All groups share one centre, and each spreads out both ways along 14 directions, with some noise.
In the rows, 128 means zero.
Some rows, each with its group after it:
[101 139 114  84 147 141 102 154 150 134  82 158 140 106  92 136 158 134
 113 123 138 136 107 134 176 123]  (4)
[123  62 150 130 125 144 121 138 101 150 156 112 147 130 198 149 133 117
 144 113  97 126 133  91 157 110]  (3)
[104 109 124 207 116 196 122 139  76  36 119 111 134 146  81 143 169 126
  77 175 178 149 136 147  79 143]  (4)
[150 128 121 133  96 133 165 112 151 134  93 185 152 114 144  99 189 167
 150  97  82 109 201 168 160 142]  (4)
[137 156 130 155 148 175  98 127 161 100  64 196 167 100 134 127 236 170
 153  97  99 134 154 154 166 132]  (1)
[110 148 115 121 124 156 120 184  68 117  78  43 147  98 140 137 147  87
  77 186 143 173 100 179 139 106]  (4)
[177 180  81 113 134 149 138 106  98 102 138 137 141 106 184  96 148 120
 132 134 140 151 134 150 102 169]  (0)
[126 160 126 125 151 143 103 161 149 119 136 161 146 147 117 124 101 132
 161  83 130 129 134 102 142 103]  (0)
[152 121  60 131  87 140 118 128 133 117 147 159 138 128  90 129 137 181
 126  98 128 137 115 180 161  88]  (1)
[ 73 210 151 136 154 158 179 185 170 173  96  98 126 100 214  95 115  80
 162 126 109 117 127 101 174 155]  (4)
[172  83  79 141 112 103  75 124 136 130  97 102 141 119 155 188 145 193
 123 176  68 142 110 154 142 158]  (2)
[140 132 143 134 100 145 139 167 142  97 111 113 123 143 130  78 126 141
 104 100 150 118 147 136 188  79]  (2)
[ 97  91 110 153 135 145 154 144 120 112 121  84 110 142 124 124 131 142
  61 125 153 109  92 172 110 130]  (1)
[ 73 139 148 125 122 106 134 174 140 186  79  66 107 132 130 150  74 119
  92 149 104 106 122 173 116 118]  (3)
[136 134 117 180  93 109 132 115 102 125 120  67 108 157  94 177  97 141
 124 220 120 108 108 129 159  48]  (4)
[ 94 128 165 172 187 131 165 159 190 107 101 136 148 147  68 137 131 113
 148 126 127 120 145  96 124 129]  (2)
[134 135 171 134 114 120 126 157 120 102 127 124 122 177 135  98  82 105
 137 137 113  71 125  91 113 134]  (0)
[147 142  81 111 159 117 143 136 136 130  96  96 142 121 147 132 150 139
 101 149 129 130 106 167 150 130]  (4)
[102 106 166  96  84 109  83 125 136 159 141 136 101 159 101 150 104 121
  40 177 145  42  55 170 157 133]  (2)
[137 139 177 130 107 126 101 123 120 119 161 135  87 133 145  75 102 112
 153  77 135 106  81  84 101 120]  (4)
[139 171 120 118 145 148 152 146 102 118 193 114 135 137 143  86  91  74
 119 102 176 135  87 143  89 109]  (1)
[132 134 125 142  91 114 124  74 138 156 196 174 107 125  85 133 140 132
 138 126 129  90  53 155 119 113]  (2)
[ 98 128 165 169 114 121 151 120 151 117 115 131 107 139  37 117 148 129
  72 139 156  96 109 197  83 128]  (2)
[140 118 128 158 135 142 152 102 122 120 101 139 115 145 135 122 130 171
 163  82 110 108 163 110 133  31]  (1)
[ 64 144 156 156 140 134 106 130 135 168 142 139 115 124  74 169  99 111
 152 117 131 141 110 122  72 112]  (4)
[141 175 143 167 110 110 142 143 164 172 196  86 119 107 153 115  90  98
 161 132 112 146  71 145 122 129]  (2)
[112 168 150 163 132 136 111 123 149  95 102 160 128 135  62 129 146 128
 117 150 146 133 160 149  81 170]  (3)
[115 143  94 120 193 171 150 132 115 135 151 146 159 102 178 139 156  83
 192 118 109 126  45  62 149 126]  (3)
[154 144 125 131 120 139  97 135 137  94  97 165 145 128  94 125 149 149
 140 125 122 135 139 131 145 106]  (3)
[164 161  89 108 142 144  94 158 125  91  68 138 148 154 138 129 110 163
 146 122 118 120 141 107 179  66]  (2)
[127 163 114 128 149 149 122 138 112  93 139 126 143 140 125 136 121  93
 114 182 158 129 111 112 128 154]  (4)
[115 114 149 164 124 122 142 137 126 142  94 119 137 146 129 143 132 139
 131 133  76  90 139 157  94 125]  (0)
[133 106 161 121  71 147 113 127  82 156 141 125 123 109 180  98 176 124
 115  96 100  95  86 172 157  85]  (0)
[128 164 162 124 127 118 126  81 132 128  71 152  97 127 147 109 150 149
 135 130 125  99 191 111 113 143]  (1)
[115 138 152 117 140  94 126 163 115 197 120  60 162 116 139 161  98 104
  74 133 123 188 212 248  58 143]  (3)
[128 117 156 114 131 116 100 123  95 109 106 119 128 130 126 121 164 101
  97 161 126 106  91 139  80 192]  (0)
[114 132 113 163 139 153 146 169 128 101 119 102 135 142 144 116 108 137
 153 109 124 150 161  99 120 137]  (2)
[145 138 150 126 133  88 148 106 153 171 132  96 114  88 173 107 156 118
 140 126 101 141 110 144 120 172]  (4)
[184 161 124  90 131  79 112 171 142 111 115 104 138 145 105  63 149 132
 145  77 137 130 117 145 192  78]  (0)
[137 125 123  99 141  97 136 153 140 158 160  79 133 123 153 125  96 102
 113 132 141 152 115 136 149 143]  (0)
[147  63 123 198 150 127 103  93 150  94 126 132 120 145 154 159 159 190
 151 124  80 108 107 100  74 193]  (2)
[137 137 115 160 177 141 111 139 132  52 125 111 121 158  91 128 113 128
 109 144 174 139  98 102  76 155]  (4)
[ 93 109  82 123  86 137 130 138 123 170 176 133 125 105 105 171  76 121
 140 147 113 155  88 127 128 132]  (1)
[178 151 118 134 162 143 125 120 135  91 173 179 161 164 146 114 118 119
 163 109 132 100 116 100 128 112]  (4)
[134 161 149 139 135  82 143 131 142 136 122 117 125 144  97  95 142 122
 153 107 115 114 144 157  92 148]  (0)
[147 130 103 137 162 149 140 147 127 107 142 123 162 126 136 117 161 123
 126  99 143 151 112 156 131 115]  (3)
[146 211 146  90 104 123 112 106  55 171 125 127 122 109 201  85 144 106
 174  87 119 134 183 147 116  80]  (1)
[135 110 148 138 108 123 129 158 157 127  82 121 124 102 123  89 150 149
 112  85  92 127 103 175 103 149]  (3)
[153 137 159 112 177 112 126  81  95 121  65 132 123 141 154 128 134 129
 151 127 109 100 159  93  89  78]  (1)
[155 115 149  91 162 107 116 140 147 125  56 141 151 108 153 107 177 128
 127 116  82 110 103 137 122 170]  (4)
[163 130 111  94 130  97 124 102 118 132 113 105 137  93 155 142 156 109
 102 203 122 155 119 142 118 208]  (0)
[147 115 181 168 116 140 122 153 119  95 131  66 119 125 156 112 138  93
 120 169 130 132  77  88 162 110]  (4)
[128 107 129 117 104 191 138 105  70 140 166 150 160  72 164 153 145  77
  93 167 141 177 113 163 100 127]  (0)
[123 211 172 135 133 114 137 157 144 132 126 128 129 144 114 103  94  86
 187 136 131 129 172  82 145 109]  (1)
[147  76  62 104 138  83 172  65  84 119 166 138 115 141  74 125 156 138
 168 117 134 112  80  89 126  99]  (2)
[127 157 135 152 147 149  52 102 133 132 193 159 133 158 110 175 154 137
  95 139 174  94  64 173 146  86]  (3)
[178 167  97 164 159 127 180 130 176  85 104 126 141 131 126  79 181 165
 158  93 133 134 148 136 179  97]  (0)
[130 102 181 141 137 110 128 137 145 125  98 105 140 111 123 135 174 102
 136 171 101 132 115 100 153 157]  (1)
[ 71 144 122 123 114 137 103 183 164 156 135 118 121 138 140 144 109 126
 105 145 124  95  85 136 176 182]  (1)
[122 148 102 116 131 142  98 159 171 106 131 152 139 137 135 105 165 151
  60 116 157 100  97 196 151 213]  (1)
[100 212  79 104 129 135 162  97 102 152 119 135  96 100 122 104 135 102
 130 147 148 107  67 155 102 138]  (3)
[163 152  88  72 143 111 108 143 125 138 143 110 138 119 146 114 125 126
 122 116 149 144  86 141 188  92]  (0)
[ 56 143 105 168 118 175 153 190 117 144 116  67 123 119 135 141 117 122
 118 130 139 153 129 146 153 102]  (3)
[137 119 126 164  80 120 148 124 142 112 151 128 106 140  62 101 135 148
 105 122 146 110  98 172 140  94]  (2)
[141 115 180 123 121  54 116 109 179 137 129 134 111 157  75 143  89 126
 134 175 111 102 150  92 112 182]  (3)
[ 94  81 134 127  71 150  85 152 112 135  98 126 115 138 129 167  94 160
  95 149 103 115 147 130 139 122]  (0)
[167 191 114 124 108 126 137 101 146 117 141 153 125  75 109  69 207 124
 118 118 154 158  90 196 132 157]  (3)
[123 117 132 191 139 161 135 127 104  84  88 111 134 148 128 142 162 142
 113 155 112  99 113 146  88 123]  (4)
[ 68 173 127 155 173 129 169 131 170 153 109 160 129 159  44 147  99 134
 133  96 147  98 163 161  98  70]  (2)
[117 163 140 137  89 129 100 134 119 152  80 120 111 107 201 109 166 152
 149 132  73 107 143 143 131 189]  (0)
[ 72  96 149 155  49 139  93 156  89 178 186  83  99 138 153 154  81 138
 113 115 125 138 150 151 124 117]  (3)
[ 94 161 200 118 101 143  65 188 106 154 139 158 134 131 125  68 168 104
 174  14 114 105  99 149 138  78]  (0)
[144 139 145 134 155 128 149 111 135 116  92 113 131 116 148 105 183 132
 104 125 138 127 136 161 128 124]  (1)
[164 128 140 175 135 170 148 158 125  58 175 139 153 122 143  68 157 100
 171  83 139 163 109  91 109 148]  (2)
[ 91 105 143 140 131 125 119 133 122 148 171 129 104 168 137 142  68 121
 139 109 121  81  93  94  86 140]  (3)
[124 117 130 134 141 116 140 175 188 128  98  88 146 112 128 120 178 135
  74 151 132 138 116 182 187 185]  (1)
[119 150 103 147  82 164 113 193 121 113 161 135 134 161 117  98 102 139
 152  83 133 107 107 130 191  67]  (1)
[100 138 161 179 147 160 161  85 156  77 154 201 102 147 108 100 143 115
 180 121 140  75 116  26 100 187]  (3)
[188 135 149 129 139 116 132 133 127  88 117 113 142 116 156  78 156 118
 137 110 127 154 142 125 117 147]  (2)
[112  77 132 143  97 103 103 103 133 145 163 130 112 131 106 171 135 133
 110 184 107 103  67 129 112 196]  (2)

New rows, each followed by its group:
[124 188 119 155 129 163 178 130 155 128 148 134 118  90 185  60 154 128
 151  65 146 162 165 146 119 171]  (4)
[131 127 153 148 145 102 126 179  99 161 165  69 178 121 115 136 166  66
 162 138  97 158  76 163 132  99]  (1)
[139  95 106 114 131 118 125 129 106 139 139 107 139 121 143 140 137 126
 126 127 114 142 104 143 122 134]  (3)
[120 157 131 137 152  70 109 139 174 170 119 106 146 121  58 185 118 120
 121 183 123 166 144 180 106 163]  (3)
[109 152 183 168 110 140  87 122 177 139 131 152 111 134 107 142 154 144
 111 136 136  90 105 148 165 109]  (3)
[144 134 173 125  81 113 125 113 134 118 130 154 122 108 121 113 139 109
 165 165 117 147 179  67 159 170]  (3)
[111 117 139 138 113 156 135 108  98 158 147 150 144 102 133 152 142 107
 120 132 113 137 125 171  81 120]  (0)
[146 143 161 143  82  99 119 129 159 108 182 152 121 121  70 121 109  86
 177 192 122 137  88  56 147 186]  (2)
[135 129 125 170 117 111 177 147 207 115 120 122 109 107  85  76 151 155
 151  92 118 141 110 137 153 152]  (3)
[142  98 126 144  74  98 103  95 116 106 150 129  98 136  64 136 138 132
 106 193 126  96  49 130 111 169]  (2)
[138 124 111 122  42 122 102 225  90 111 139  72 154 130  84 107 132 105
 127 156 123 163 102 156 218  96]  (1)
[ 74 193 209 172 141 165 142 125 160 151 118 141 106 106 154 109 146  86
 139 130 131 106 123 117  99 156]  (2)
[142 139 158 131 107  87 125 125  92 168 150  39  86 119 172 108  91  99
 125 140 115 123  64 141  86 108]  (4)
[ 60 128 122 128 163 159  79 191 146 157 108 120 144 116 106 156 138 141
 122  65 136 160 114 160 140 102]  (0)
[ 91 138 156  88 201 137 138 168 131 121  84 143 179 135  87 134 142  71
  96 131 155 132 156 146 105 141]  (2)
[143 183 150 117 163 132 128 123  44 134 144 107 160 112 132 118 157  43
 157 138 132 149  84 149  61  83]  (1)
[121 107  99 165 171 130 120 117 186 101  40 164 143 145  90 158 184 221
  99 104 108 113 192 185 109 155]  (1)
[ 73 100 132 147 176 164 113 178 105 133 110 106 156 138 143 171 107 102
 125 123 105 133 105 126  59 155]  (3)
[175 131 120 192  96 124 153  89 128 109 156 138 141 134 112 137 153 156
 159 148 113 140 175 149 130  95]  (4)
[100 137 158 125  92  80 168 100 134 185 181 102  86 131  88 104 109 105
  81 127 161 104 118 202  94 133]  (2)
[129 125  42 117 179  86  60 124 160 124  93 161 120 212  67 184  74 233
 141  78 105  64 111 146 106  82]  (0)
[127 126 192 179 115  97 138 118 204 135 195 115 101 131 107 102 155 121
 106 135 162 118 109 136 162 178]  (3)
[ 89 105 141 171 109 182 108 178 109 121 144 119 142 110 145 122 140 122
 136  87 120 167 128 138  94 155]  (3)
[174 127 108 119 109 115 160  67 111 128 157 143 133 102 113 117 168 123
 114 147 143 142 116 168 127 111]  (0)
[153 188 104  56 145  39 147 106 173 238 106  86 104  82 184 118 106 129
 159 127  77 125  93 157 159 133]  (4)
[138 139 177 177 114 130 152  87 141 135 135 140 102 114 190  89 164 128
 163 109  86  84 116 111  93 168]  (4)
[ 94 140 113 164 189 143 159 166 175 116  79 127 144 125  93 131 135 131
 142 108 107 129 100 140  85 149]  (3)
[144 111 158 124 115  99 106 108 165 158 155 144 128 131 140 142 127 144
 102 127 116 110 135 166 124 159]  (2)
[128 151 121  82 140 118 112 131 106 166 148 106 143  83 167 138 138  78
 112 158 137 171  99 151 115 184]  (0)
[125 117 140 123 122 123  95 137 134 139 133 131 119 134 128 134 124 130
 123 128 113  94  65 126 136 125]  (3)
[154 123 156 127 121 126 147  93  86 139 147 114 121 121 195  88 186  98
 111 130 108  69  48 162 111 137]  (0)
[108 118 191 139  68 115 123 150 169 127  32 110 104  95 101 117 164 142
 114 184  90 124 149 119 184 157]  (3)
[139 114 143 139  89 127 118  97  94 148 124 157 137 113 116 131 169 142
 141 106  90 123 140 180  89 102]  (4)
[161 115 103  80 159  96  86 119 146 145 107 163 165 112  77 165 157 145
 136 119 113 148 103 155 157  86]  (4)
[123 151 158 123 101  93 104 154 121 142  92 101 109 148 147 102 127 133
 138 125  90  83 129 135 130 155]  (0)
[112 125  93 129 142 172 150 143  86 111 129 138 160  97 127 119 180 106
 143 108 139 168 126 141 116 133]  (2)
[146 169  71 112 163 143 143  58  95 105 150 171 123 133 124 121 183 127
 126 141 165  87  68 141 130 107]  (3)
[175 169 127 107 108 106  99 103  58 124 159 137 135 141 120  99 154 104
 150 115 132 110  98 162 107  80]  (1)
[106 122 122 152 159 149 134 132 103 116 112 118 133 144 110 144 128 120
 118 127 129 115  97 138  83 100]  (1)
[197 147 178 119 111 103 156 135 134 107 170 116 146  98 167  34 185  79
 148 104 138 164 142 128 149 175]  (0)
[110 110 176 123 144 132  96 102 119 111 152 174  99 152 134 103 129 113
 125  91 131  67  69  94  46 192]  (4)
[196 188 121 106 154 118 169  90 149  57  61 182 141 132  88  66 179 135
 125 144 152 109 170 132 143 119]  (3)
[ 87 133 112 180 129 155  81 126 137 123 107 163 120 160  68 169 127 188
 107  94 121  93 107 194  66  95]  (3)
[144 177 100 114 204 123 139 135 144 146  65 143 171 121 159 142 145 126
 160 123  72 113 119 157  82 142]  (4)
[128 121 127 134 133 120 120 173 119 129  95  92 148 132 145 114 145 138
 116 101 105 141 147 179 106 144]  (0)
[105 139 155 127 162 121  98 163 171 111  99 126 126 140 115 140 118 118
 139 156 126 119 120  67 153 182]  (0)
[132 137 103  39 115 118 101 151 124 177 214 126 108 147 235 109  17 104
 111  90 146  91  78  98 153 160]  (1)
[ 95 154 141 155 157 160 205 147 129  70  82 114 124 123 123  78 154  85
 124 156 159 125 154  87 114 183]  (3)
[119  96 139 145  95  99 184 152 141 136 145  60 114 133 132 115 108 122
 125 151 139 157 193 107 180 138]  (3)
[ 97 189  99  83 138  56  74 135 125 193  51  92  92 145  84 142 152 160
 134 136 100  56  41 175 176  72]  (0)
[176 120 103 106 173  98 139 119 147  93  94 138 147 138  99 117 152 136
 127 141 122 110  97 127 133 127]  (3)
[113 123 169 147 144 173 136 143 104 101 152 127 134 118 140 114 130  65
 135 138 142 127  68  78 103 135]  (1)
[158  84 152  36  65  93  76 143 124 142 210 157 108 137 104  75  96 118
 111  55 172 123  90 109 205  77]  (4)
[124 157 147 137 137 145 146  95 128 140 116 166 138 105 144 122 168 116
 145 121 119 130 159 143 102 142]  (3)
[128 157 107 125 147 127 149 103 113 133 144 131 130 118 124 117 154 115
 110 125 153 132 118 178  86 144]  (3)
[113 110 113  81 151 105 106 137  98 129 137 111 117 180 105 147  82 107
  85 157 146  57  35 125 124 105]  (2)
[140  82 113 188 121 123 123  87 120  91 153 163 120 181  73 120 180 199
 120  62 127  72 115 185  84  93]  (1)
[141  69  64 134 166 116 150  90 155 137 142 140 152 134  75 218  90 165
  97 164 134 154 135 155 112  96]  (0)
[161 187 121 114 169 112 152 109 164 137  91 135 124 107 201  87 151 127
 160 116  91 108 113 122 116 186]  (4)
[133 153  76  88  80 155  81 146  83 155 117 115 116 131 220 134  92 173
 114 108 118 115 145 154 185  83]  (2)
[148 126 179 126  53 100 116 173 163 122  93 107 119  75 105  75 146 118
 134 141 100 185 154 133 146 201]  (3)
[131  95 188 162  89 107 104 153 175 141 152 133 122 145 115 123  98 153
 135  87 104 133 177 137 112 142]  (3)
[141 164 127 127 173 146 130 109 114  89 151 168 131 154 105 113  95  98
 139 115 160 115 111 104  49 127]  (1)
[145 143 120 128 138 118 152 129 144 137 138 144 137 139 155 102 122 135
 148  86 110 107 145 145 113 134]  (4)
[ 94 181 103 105 142 151 116  85 172 186  81 190 117  76 176 165 147 167
 137 126  99 127 160 140 141 165]  (1)
[116 102 116 109 171 119 129 143  91 128 122 101 145 167 136 163  88 109
 107 146 127 109 132 122  83 127]  (3)
[ 74 112 109 113 124  98 163 133 137 178 122 107 117 140  86 161 104 135
 107 144 133 116 160 154 147 114]  (2)
[146 131 120  37 157  96  87 157 171 157 143 159 156 100  94 126 125 109
 136  89 149 172 104 120 198 112]  (4)
[104 145 112 148  89 184 148 111 125 151 176 173 143  90 143 124 191 133
 133  99 150 151 148 168 190  98]  (4)
[134 177 154 130 174 106 131 146 147 110 100 132 141 140  85  96 167  98
 156 123 131 106  97 120 130 122]  (0)
[109 165 130 138  79 146  98 148 123 114 131 142 103 141 102 114 100 135
 137 131 142 115 122 116 150 110]  (3)
[176 130 147  98 158  82 128  66 135 145 160 155 148  91 103 158 140  73
 157 190 113 154  80 100  88 162]  (1)
